The rows are grouped in 4 ways, from coarse to fine. Each group lies inside one group of the grouping before and may be the whole of it. The rows also spread widely along 15 directions, which tell nothing about the answers.
In the rows, 128 means zero.
Known rows, each followed by its group in each grouping:
[155  91 136 136  83 118 118 132 140 115 134 112 152 149 145 103 114 137
 101  92 139 133 116 116 102  76  91 119 150 115 137 162 181 146 103 152
 129] -> Kanu Piti Q_49 Q_152
[180  93 153 122 109 130 139  97 142 158 130 110 134 121 152  87 105 134
 138 109 101 136 140 164 127 124  92 120 128 116 156 172 152 122  90 151
 121] -> doku gup Q_264 Q_214
[143 148 141  80 153 137 154 110 119 160 143 178 132  54 115 126 110 125
 175 121 153 103  95 105 165 160 167  73 148 172 106 141 108  66 160 111
  65] -> doku Siku Q_766 Q_956
[100 121 113 152 153  92 160 136  85 126 144 152 147 161 149 148 108  99
 172  95  94 164 179 171 118 134 157 102 114 110 143 113 121 121 134 136
 168] -> Vuse Zaz Q_850 Q_52
[144 123 121 139 162 109 174 126 135 130 107  96 148 136 126 122 119 139
 128  92  90 140 180 203 135 136 137 115 152  53 143 105 148 132 105 163
 139] -> doku zakib Q_881 Q_872
[154 147 118 130 112 107 125 197 135  96 126 158 133 131 161 109 114 142
 113 135 122 143 146 148  88  96  87 130 152  92 152 125 141 118 116 147
 143] -> Vuse gosup Q_907 Q_625
[162 126  98 149 108 128 112 138 168 108 161 124 135 115 187  64  93 129
  80 110 119 137 155 141 127 113 114 157 131  73 172 178 126 108 139 148
 154] -> Kanu mevup Q_461 Q_72
[106 110 133 152 117 113 145 148 103  81 127 103 163 160 145  97 107 119
  88  86 125 203 153 152 199  81 190 127 144  89 148 149 182 135 154 182
 154] -> Kanu kavem Q_504 Q_652
[125 148 177 112 114 118 153 141  80  97 128 157 145 158 144 125  99 118
 130 122 105 162 137 135 152 102 152  94 124 124 138 156 145 106 168 173
 132] -> Vuse Zaz Q_496 Q_41
[143  95 111 129 127  98 147 144 122 144 143 109 125 142 163 110 120 137
 145 102 115 167 130 187  99  90 103 102 124 120 156  90 166 152  81 148
 129] -> Kanu kavem Q_944 Q_773
[ 98 157 132 142 118 129  77 158 156  80 151 110 114 138 201 109 135 153
 105 138 108 143 114 101 169 113 134 116  97 111 181 129 104 110 189 167
 104] -> Vuse vum Q_240 Q_619
[142 145 137 109 113 125 161 122 112 138 136 131 144 107 159 130  95 126
 144 120  94 157 133 161 133 131 126 117 134 114 139 156 121 126 125 164
 123] -> doku gup Q_697 Q_80
[148 120 123 110 145 116 101 108 194 187  95 101 151 107 128  99 133 132
 104 135 105 112 155 126 109 159 139 138 139 123 135 139 141 110 114 125
 127] -> Vuse Zaz Q_496 Q_255
[134 161 119 122 138 107 160 192 122  93 149 182 134  72 154 172 125 152
 200 131 126 104 118 137 113 137  96 107 154 107 148 115  64 108 135 166
  88] -> Vuse Zaz Q_850 Q_147
[137 140 170 116 126  99  99 156 192 144  43 116 172 117 104 149 137 154
 102 175  91 118 139  89 127 160 113 141 150 144 137 147 133 112 132 149
 125] -> Kanu kavem Q_504 Q_154
[115 161 148  95 151 119 184 102  55 147 141 166 133 146 159 141  68  80
 141 105  64 150 153 179  86 134 124  89 116 107 140 114 118 129 143 139
 148] -> Vuse Zaz Q_194 Q_3
[130 100 121 140 168  94 138 139 138 158 106 101 137 151 134 100 156 106
 137  89 124 162 168 185 153 103 185 115 128 114 152  93 182 117 120 161
 155] -> doku gup Q_264 Q_794
[146 117  90 127 109 145 139 122  84 124 191 149 126  79 178  51  68 114
 125  87 146 184 112 152 130 106 133 112 146 134 127 145 160 125 110  85
 116] -> doku muni Q_753 Q_533
[124  99  83 143 101 114 104  89 180 150 127  82 169 154 123 136 137 149
 109  89 130 104 142  91  82 140 122 103 136 115  99 137 165 144 104 109
 134] -> Kanu Piti Q_401 Q_418
[123  77  81 177  99 124  79 162 144 105 145 123 152  86 162  86 127 139
 130  74 163 136 107  95 116  95  92 138 173 129 149 141 153 159  89 113
 116] -> Kanu mevup Q_642 Q_18
[136 150 122 129  66 125 156 155  85 103  87 167 190 128 101 161 115 159
 168 118 121 142 145  92 104 143 116 110 171 113  88 208 154 124 109 165
 145] -> Vuse gosup Q_285 Q_378
[164  90 136 128 110 114 109 130 179 140 177 110 140  98 171  96  97 122
 110 110 150 137 126 140 129  80 112 150 150 126 154 165 127 131 106 145
 112] -> Vuse gosup Q_285 Q_373
[160 136 114  96  86 129 166 126  81 180  84 141 168  86 132 104  93 127
 153 112  91 180 127 158  70 138  91 133 165 130 106 171 190 159  47 145
 148] -> doku muni Q_753 Q_302
[129 149 110 108 114 121 121 148 135 132 126 140 146 103 142 101 108 135
 108 134 133 154 130 121 120 131 150 118 150 135 125 133 148 105 132 119
 124] -> Vuse vum Q_837 Q_83
[ 81  85  77 150 117 131 120  83 112 166 157 113 170  60 138 125 113 113
 185  61 153 168 107  88 170 142 193 116 149 172 110 163 129 161 115 116
 101] -> Kanu fetu Q_270 Q_822
[174  91 161 130 156 118 176 122  84 139 104 175 131 128 109  67  85 124
 161 104 110 152 166 180 165 141 136  95 139 118 158 161 163  79 121 123
 138] -> Kanu Piti Q_49 Q_967
[110 131 159 134 111 142 144  98  94  83 103 143 169 130  96 154  94 170
 138 117  99 107 120  69 161 178 121  61 148 130 102 170 121 106 163 109
  79] -> Kanu kavem Q_803 Q_305
[123  89  91 137 190 112 101 106 156 211 161 125  93  98 192  98 165  91
 209  70 115  94 120 165 109 114 118 106  99 128 192  87 105 129 107 157
 110] -> Vuse vum Q_240 Q_864
[147 109 175  96 104 143 168  62  57 136 107 129 143 178  92  89  72 153
 124 118  86 162 137 142 131 166 128  33 117 157  98 147 210  99 112  74
 111] -> doku Siku Q_608 Q_221
[157 171  23 110  96 128 166 138 130 116 217 132 116 117 193  91 107 138
 119  90 148 156 133 171  80 100 139 105 118  64 119 124 141 117 128 154
 140] -> Kanu fetu Q_270 Q_822
[106 115 109 152 133  94 114 174 158 153  90 100 165  89 160 118 145 139
 161 139  99 210 164 159 183 149 182 177 131 121 177 148 126 134 111 187
 157] -> Vuse Zaz Q_850 Q_52
[129 144 126 122 109 133 123 137 121 119 113 154 149 114 147 126 127 127
 129  98 125 107 104  88 112 112 111 112 150 113 135 161 137 126 151 169
 120] -> Kanu Piti Q_49 Q_967
[127 103 161 118 145 126 166  69 138 127 122 116 171 109  87 164  90 153
 157 108 109  90 150 118 165 179 145  78 161 113 109 158 104 106 129 119
  73] -> Vuse vum Q_837 Q_83
[122 113 177 131 165  94 139  98 162 142 111  98 163 168 126 173 129  81
 107  89  98  95 171 139 131 102 152 120 137  98 138 126 124 131 153 176
 145] -> doku gup Q_264 Q_794
[167 141 125 107 121 114 120 124 177 160 108 128 141 107 143 115 104 157
 124 169  78 117 159 139  81 188  85 132 125 116 143 149 112  95 104 113
 129] -> Vuse Zaz Q_850 Q_52
[132 121 117 134 114 123 120  92 146 160 158 106 136 135 164 110 115 118
 135 111 109 155 140 137 134 131 155 110  95 136 134 158 133 111 140 136
 141] -> doku zakib Q_881 Q_872
[115  90 191 161 143  94 122 172  96  70  93 160 163 136 103 137  86 128
 116 113 115 128 152 116 130 108  91 109 189 132 148 112 139 135 114  92
 113] -> Vuse vum Q_837 Q_83
[160 146 124 104 151 124 138 164 139 137  88 168 143  71 109  84 121 134
 123 132 140 122 130 123 153 146 151 122 175 123 132 144 148  77 143 138
 112] -> Kanu kavem Q_504 Q_652
[134 130 141 124  38 145 151 120  80  76 113 127 201 131 119 144  87 154
 112  90 123 141 123  83 106 109  99 116 190  94  88 220 176 164 102 169
 121] -> Vuse Zaz Q_496 Q_41
[139 128  62 121 109 120 132 105 154 178 150 109 130 143 172 113 147 134
 162  99 108 135 133 151  76 133 121 102  92 109 134 135 148 126 106 165
 151] -> Kanu mevup Q_642 Q_18
[120 103  80 166  81 123  78 109 126 131 171 135 134 141 171 120 106 145
 153 113 107 134 122  83  50 150  63  89  94 170 112 139 131 139  95  42
 131] -> doku muni Q_753 Q_533
[101 127 118 138  98 127 103 135 118 134 150 133 143  89 196 111  81 114
 125 119 105 191 104 109 128 123 117 143 126 157 160 157 111 154 130 124
 131] -> Kanu Piti Q_49 Q_152
[155 130  85 111 124 126 114 122 155 174 135 129 124 109 165  88 132 131
 136 111 116 109 128 142  65 128  95 115 130 108 144 123 146 118  96 136
 125] -> Vuse vum Q_837 Q_83
[126 134 160 134 142 111 181 105 124 113 147 136 171 134 135 172  87 111
 154  99  99 134 179 153 176 129 170 125 137  76 136 190  82 112 162 195
 139] -> Vuse gosup Q_285 Q_373
[149 133 155 154 145 101 137 170 141  92  46 144 162 153 102 107 110 157
  95 147  81 147 202 143 152 165 127 136 150  76 158 153 148  90 141 137
 168] -> Kanu Piti Q_49 Q_967
[139 112 112 132 120 113  89 131 182 186 137 126 157  50 167 116 126  98
 145 116 139 136 115 102 119 117 133 173 146 159 138 174 114 137 107 143
 131] -> doku muni Q_753 Q_533
[ 95  80 129 174 144 116  97 132 103 122  98 123 154 119 146 109 106 127
 138  92  85 144 150 124 117 148  91 127 157 125 164 112 139 164  93  90
 126] -> Vuse Zaz Q_850 Q_52
[127 150  84 142 102 117 111 161 128 132 107 159 147 124 155 122 143 140
 150 112 115 129 129 102  84 133 100 117 131 113 136 146 142 126 121 152
 152] -> Kanu Piti Q_401 Q_418
[101 141 118 145 135 123 148 154  76 110 104 162 153  97 141 133 114 145
 189 113  91 164 145 135 152 166 138 106 142 117 144 141 111 124 130 142
 121] -> Vuse Zaz Q_496 Q_41
[132 116 183 116 101 143 145 116  99 113  93 132 186  87  98 117 116 130
 138  95 148 150 103  85 219 106 186 119 180 139 106 214 173 122 148 188
  97] -> doku muni Q_753 Q_533

New rows. What belongs after each?
[166 157 106  96 113 123 176 123 113 141 127 168 158 119 107 140  87 141
 146 124 119 111 160 140  67 161 110  96 162 103  87 157 134  98 106 113
 132] -> Vuse gosup Q_285 Q_378
[169 155 171  66  75 147 128 116  84 160 126 181 127 102 152  61  68 118
 123 157 114 168 100 112 116 129 116 102 124 186 131 202 168  82 132 123
 123] -> Vuse vum Q_240 Q_864
[132  98 144 150 123 111 119 122 112 133  95 150 162 144 114  97  85 115
 113 122  98 158 169 116 129 151 129 120 137 146 132 170 159 107 124  89
 162] -> Kanu kavem Q_504 Q_652
[149 187 133  92 105 110 183 151 151 124 117 136 180  98 103 169 123 138
 132 142 144 151 150 131 172 133 214 126 157 106  87 187 126  81 170 207
 137] -> doku zakib Q_881 Q_872
[170 119 161 103 120 151 102 127 130 178  94 157 132  46 169  34 103 107
 125 118 116 139  91 118 154 114 107 161 156 146 189 202 150 116 124 177
 115] -> Kanu mevup Q_461 Q_72
[167 125 123 119 137  93 178 208  99 105  90 170 146 109  79 132 139 158
 165 110 159 124 138 167 106 106 114  85 200 119 107  83 182 110  84 129
 109] -> doku gup Q_697 Q_80
[181  68 160 133 147  90 164 143 146 157 126 144 145  89 128 115 102 122
 179 103 128 124 145 184 129 107  90 136 163 121 173 151 126 127  73 164
 122] -> Kanu mevup Q_461 Q_72
[130 148 138 117 122 112 121 135 110 125 142 169 140 162 144 131 104  94
 110 110 124 119 143 112  79  93 123 101 131 134 118 136 141 109 155 126
 152] -> Vuse gosup Q_285 Q_373
[140 140 137  76 143 121 159  90 121 193 134 131 121 108 161 123  71 131
 155 151  63 162 137 183  85 176  97  93 110 146 143 107 110 126  97 101
 110] -> Vuse gosup Q_907 Q_625
[144 114 167 143 127 107 129 165 108 100 140 161 136 127 162 108  77 119
 124 123 107 159 150 155 126  95  90 130 146 121 168 142 120 124 122 129
 133] -> Vuse gosup Q_285 Q_373
[144 146 132 106  90 133 140 107 150 131 134 124 159 112 147 130 100 144
 126 131 108 134 125 111 132 147 124 118 127 116 126 192 121 111 141 168
 121] -> Kanu mevup Q_642 Q_18
[122 114 126 116 119 144 110  93 139 150 112  95 154  93 149  91 102 142
 108 115  99 140 121 119 126 156 120 126 151 125 140 141 147 142 109 117
 100] -> Vuse Zaz Q_850 Q_147
[150  85 112 167 166 131 126 110 103 136  98 173 140 141  97  74 145 119
 162  61 133  76 157 112 139 137 141  78 143 104 132 158 169  76 141 116
 134] -> Kanu kavem Q_803 Q_305
[181 104  97 164 126  98 149 164 193  81 170 134 151  93 111 119  92 193
 140 150 151 131 192 150 165 182 141 118 149  98 123 164  97  54 112  70
 114] -> doku Siku Q_608 Q_221
[130 128 139 139 136 111 122 152 136 102 134 154 139 130 126 119 125 134
 147 125 144 123 152 110 171 128 170 101 131 130 137 155 123  71 169 137
 122] -> Vuse vum Q_240 Q_619
[130 177 128  75 101 120 127 117 142 151 153 141 129 110 154 129  84 144
 123 180 107 160 124 115 113 172 146  92 101 176 114 141 109  80 152  97
 114] -> Vuse vum Q_240 Q_864
[122 132 128 122  89 115 147 151 116 105 115 110 163 102 140 110  73 171
 115 151 106 222 137 146 165 157 144 129 147 142 137 150 149 135 111 123
 126] -> Kanu mevup Q_461 Q_72
[134 139 176 117 169 130 132 136  90 152  65 163 129  94 134  84 113 118
 152 130  70 155 131 149 168 153 131 115 133 140 165 135 143 105 138 141
 119] -> doku muni Q_753 Q_302
[142 166 143 112  95 124 144 139 112 102 133 180 161 113 124 153  80 142
 136 142 118 122 140  93 111 150 114 105 151 133 102 187 103  93 149 120
 120] -> Vuse gosup Q_285 Q_373
[ 91 180 105 123 122 144 123 109 136 115  96 131 160 116 134 156 129 164
 142 130  81 113 127  75 141 201 141  90 121 110 116 154  98 107 175 145
 109] -> Kanu mevup Q_642 Q_18
[142 168 111  82 136 115 124 179 151 176  86 148 146  47 145  99 133 122
 126 144 132 149 115 139 112 123 144 154 177 133 144 121 144 118 110 171
 121] -> Vuse vum Q_837 Q_83
[151 112  92 141 109  90 151 110 128 161 150 131 130 198 140 118 134 135
 175 116 102 168 181 166  96 134 150  85  61 125 127 151 161  94 115 146
 186] -> Kanu fetu Q_270 Q_822
[121 100 169 128 162 136 152  99  48 146 114 170 134 136 134  87 103  85
 165  66  98 133 136 150 148 113 141  85 138 127 154 143 157 121 137 144
 123] -> Vuse Zaz Q_496 Q_255
[151 127 124 117  90  96 155 121 136 150 131 148 159 156 116 173 120 145
 176 142 118 133 145 113  93 142 132  83 103 157  96 174 132  94 123 143
 147] -> Kanu kavem Q_944 Q_773
[145 174 119 128  70 137 128 157 134 100  94 163 180  95 127 146 118 173
 146 144 112 124 142  75 127 162 112 138 160  98 111 231 111 103 137 177
 131] -> Vuse gosup Q_285 Q_373
[155 165 137  99  98  94 174 181 138  95 168 154 156  97 149 189  91 120
 124 124 147 124 125 143  81  85  96 126 177 112 111 129  98 134 120 162
 116] -> doku gup Q_264 Q_214
[218 129 159 121 116 128 156 144 133 117 112 170 147 121 137  58  85 125
 102 124 108 114 184 167 120 116  98 150 160  55 157 218 152  76 118 172
 158] -> Vuse Zaz Q_496 Q_41
[ 88  99 132 183 156 117  42 168 135  99  97 158 151  85 128  90  99 129
  95 122 131 131 142  59 143 151 117 135 181 175 146 110 120 123 139  18
 109] -> Vuse gosup Q_285 Q_373
[120 111 153 154 132 106 131 169 116  83 121 135 147 126 136 115 117 157
 153 129 119 172 152 141 193 130 157 111 136 124 158 139 129 105 143 143
 114] -> Vuse Zaz Q_496 Q_41
[106 125  89 154 170 120 106 118 149 161  73 147 165 111 105 126 166 112
 151  71 125  73 152  82 126 158 160 115 158 103 122 133 138 114 146 139
 140] -> Kanu Piti Q_401 Q_418
[119  93 114 152 154 123 130 135 125  93 132  98 136 134 127  98 125 168
 126  82 131 136 144 155 161 121 134  88 162  90 142  86 159 134 114 113
  89] -> Vuse gosup Q_285 Q_373
[155 158 130 124  92 132 167 152 127  66 184 138 135 119 178 126  84 169
 138 133 117 160 138 158 170 120 127 114 128  71 151 183  92  97 155 185
 107] -> Vuse gosup Q_285 Q_378
[113 137 124  99 149 105 114 129 171 163 107  91 145 119 129 121 133 130
 104 135 123 146 140 135 139 137 180 115 138 139 129  93 151 116 133 133
 121] -> Vuse vum Q_240 Q_864
[111 142 159 142 153 127  69 163  79 156  59 188 103 141 172  60 140 117
 157 142  58 165 130 120 126 141  99 109  91 168 196 124 148 101 149 129
 151] -> Vuse gosup Q_285 Q_373
[146 138 171  87  97 123 146 114  87 150 143 160 137 120 162 124  68  98
 135 122  99 141 111 136  79 103  79 106 138 150 139 160 136 136 108 142
 123] -> Vuse vum Q_240 Q_864
[133 147 144 101  93 138 140 105 102 127 137 144 155 139 145 122 104 117
 126 111 114 131 122 106 116 120 141 101 129 124 118 179 148 109 155 163
 130] -> Vuse Zaz Q_850 Q_147
[ 69 113 123 162 111 137  90  94 123 114 117 112 168 115 139 156 123 157
 162 112  94 129 124  54 163 187 143  98 118 148 128 167  99 134 153 112
  96] -> Vuse Zaz Q_194 Q_3
[105  95 132 157 141 120  83  98 149 147 135  88 130 159 175 103 142 102
 115  87  99 135 138 123 136 109 138 114 100 132 164 120 146 138 142 136
 136] -> doku gup Q_264 Q_794
[158  82 130 123 164 132 150 134  82 193  90 153 127  80 146  27 115  99
 178  81 117 188 145 204 167 112 153 135 156 120 182 148 189 122  82 164
 140] -> Vuse gosup Q_907 Q_625
[121 124 175 135 127 113 120 139 127  97 114 131 143 138 160 133  91 126
  96 118  86 132 126 121 120 110  80 123 141 110 169 133 119 146 143 146
 122] -> Kanu Piti Q_49 Q_967
[125  96 157 134 131 135 106 137  87 141 101 132 107 125 171  66 136 143
 160 108  91 164  82 141 153 106  92  88 109 152 191 118 168 134 120 160
  93] -> Kanu kavem Q_803 Q_305
[116 112 113 171  84 131 100 116 123 120 123 129 183 103 160 136 108 117
 136  85 102 131 134  78 102 126  92 154 152 112 126 204 125 167 105 141
 148] -> doku muni Q_753 Q_533
[147 125 104 170  83 142 138 146 134  53 135 118 171  96 141 119  96 183
 118 104 118 127 150 116 154 149  97 130 178  59 131 191 118 129 115 135
 105] -> doku gup Q_697 Q_80
[142 119 149 148  97 136  89 179  98 103 100 155 116 106 165  63 129 168
 150 142 106 170  98 119 160 125  86 107 128 159 177 148 158 112 121 130
 103] -> doku gup Q_697 Q_80
[ 86 115 131 113 128  94 122  95 166 142 148  76 168 132 135 167  75 120
  74 119 117 156 133 116 106 135 142 111 147 156 107  81 128 167 122  73
 112] -> Kanu Piti Q_401 Q_418
[118 114 139 164 169 148 107 101 167 105 102 120 156  45 120 124 115 171
 154 113  95  79 133  83 211 210 130 119 162 104 146 165  68 103 151 103
  56] -> doku muni Q_753 Q_302
[103  90 170 178 137 136 101 137 122  83  79  94 163 103 144  85 100 167
 114 111  80 181 154 131 231 148 132 149 162  94 188 167 131 147 127 148
 104] -> Vuse gosup Q_285 Q_373
[125 127 116 134  94 115 137 141 121 136 129 146 177  88 156 137  89 102
 137 108 118 164 133 113 120 119 126 157 157 127 132 196 121 145 117 163
 152] -> Kanu kavem Q_504 Q_652
[163 127 111 102  98 133 128  97 160 165 195 121 122 106 183 120 141 122
 168  95 144 106  82 121 110  86 119 102 102 131 128 169 127 120 130 189
  98] -> doku muni Q_753 Q_533
[152 103 150 164 115 138  94 158 136  70 121 138 147  94 175 100  98 127
  77  75 113  67 104  97  88  68   9 151 200  60 179 151 123 176 106 156
  97] -> Kanu kavem Q_944 Q_773
[124 107 118 153  98 127 139 111  98 119 115 111 174 155 130 114 129 124
 135  71 118 161 147 127 142 102 155 116 139  97 113 176 191 145 115 172
 157] -> doku muni Q_753 Q_533
[105 105 149 156 131 110 121 139  97  98 120 142 158 137 136 121  90 120
 125 112 102 157 158 123 141 136 132 115 146 131 145 134 134 127 132 101
 136] -> Vuse Zaz Q_850 Q_52
[108  99  58 176 105 135 112 137  93 120 169 162 146  99 175 103 130 108
 186  45 153 133 110 100 111 101 118 113 142 122 139 165 134 147 117 141
 137] -> Kanu mevup Q_642 Q_18
[125 100 145 132 119 125 143  85 131 153 143  96 165 101 167 107  85  91
 117  79 103 174 141 148 169  98 157 159 140 101 161 189 132 164 125 193
 139] -> Kanu fetu Q_270 Q_822
[137  99 184 111 116  86 137 125 168 153 176 120 152 107 171 187 104  97
 165 126 120 124 115 138 125  85 112 141 126 150 161 161  76 142 124 195
 109] -> Vuse Zaz Q_850 Q_52
[114 121 107 134 137 100 147 125 135 152 140 126 157 113 152 127  98 102
 142 109 113 180 160 158 141 136 171 133 127 129 140 142 121 126 128 142
 160] -> Kanu mevup Q_642 Q_18
[147 115  90 124 134 141  96 115 194 137 152 100 125  96 159  86 162 149
 117  80 158  67  91 101 132 104 125 109 146  96 149 127 141 118 143 168
  80] -> Kanu mevup Q_461 Q_72
[138 162 155 104  96 115 141 107 124 111 151 137 135 185 151 164 102 128
 114 137  90 117 138 115  82 129 105  71  95 130 112 141 124 101 161 133
 133] -> doku gup Q_264 Q_794
[105 151  94 146 148 103 103 173 131 144 130 157 131  82 184 121 107 112
 137 137  95 171 145 139 104 154 115 144 126 143 161  99  94 124 123  93
 148] -> doku Siku Q_766 Q_956
[152 125 126 116 153 113 159 138 141 163 111 137 145  75 140 114 107 123
 155 120 105 141 138 168 135 142 125 135 154 111 156 139 120 120 107 161
 120] -> Kanu kavem Q_504 Q_154
[ 96  77 150 162  96 136 107  96 125 104 119  87 189  86 149 145  74 146
 119  92  87 133 125  91 131 152  69 147 185 113 146 170 112 195  83 111
  90] -> Vuse Zaz Q_850 Q_52
[ 99 168 127 113 125 155 158  96  57 112 103 160 174 141 121 136 126  97
 136  55 115 103 131  90 137 117 180  87 161  80  96 177 158 124 182 195
 132] -> Vuse Zaz Q_496 Q_41
[142 125 181 124 121 113 154 139 115  93 117 131 158 124 119 129  85 145
 119 136 108 164 141 140 171 126 137 110 148 127 128 151 141 114 134 134
 113] -> doku muni Q_753 Q_533
[129 144  89 148  93 115 129 157 135 106 115 132 180 106 131 138 108 136
 109 113 124 146 160 114 108 138 133 144 173 102 105 164 138 133 115 124
 153] -> doku gup Q_697 Q_80
[152 125 132 114 148 121 110 117 181 164 124 115 118 127 158  85 144 127
 124 131 110 123 129 134 161 128 153 115  96 123 166 148 135  81 164 175
 122] -> Kanu kavem Q_504 Q_652
[147 122 108 129 145 107 138 145 147 154 105 147 134  84 140 111 100 154
 157 142  94 143 150 154 107 183  96 123 137 128 155 124 109 111  99  99
 124] -> Kanu Piti Q_49 Q_967
[122 124  53 157 106 126 122 175 150 118 115  98 172  59 128  84 150 163
 133  97 174 193 138 129 193 131 212 150 180 109 115 153 174 125 113 152
 127] -> doku zakib Q_881 Q_872
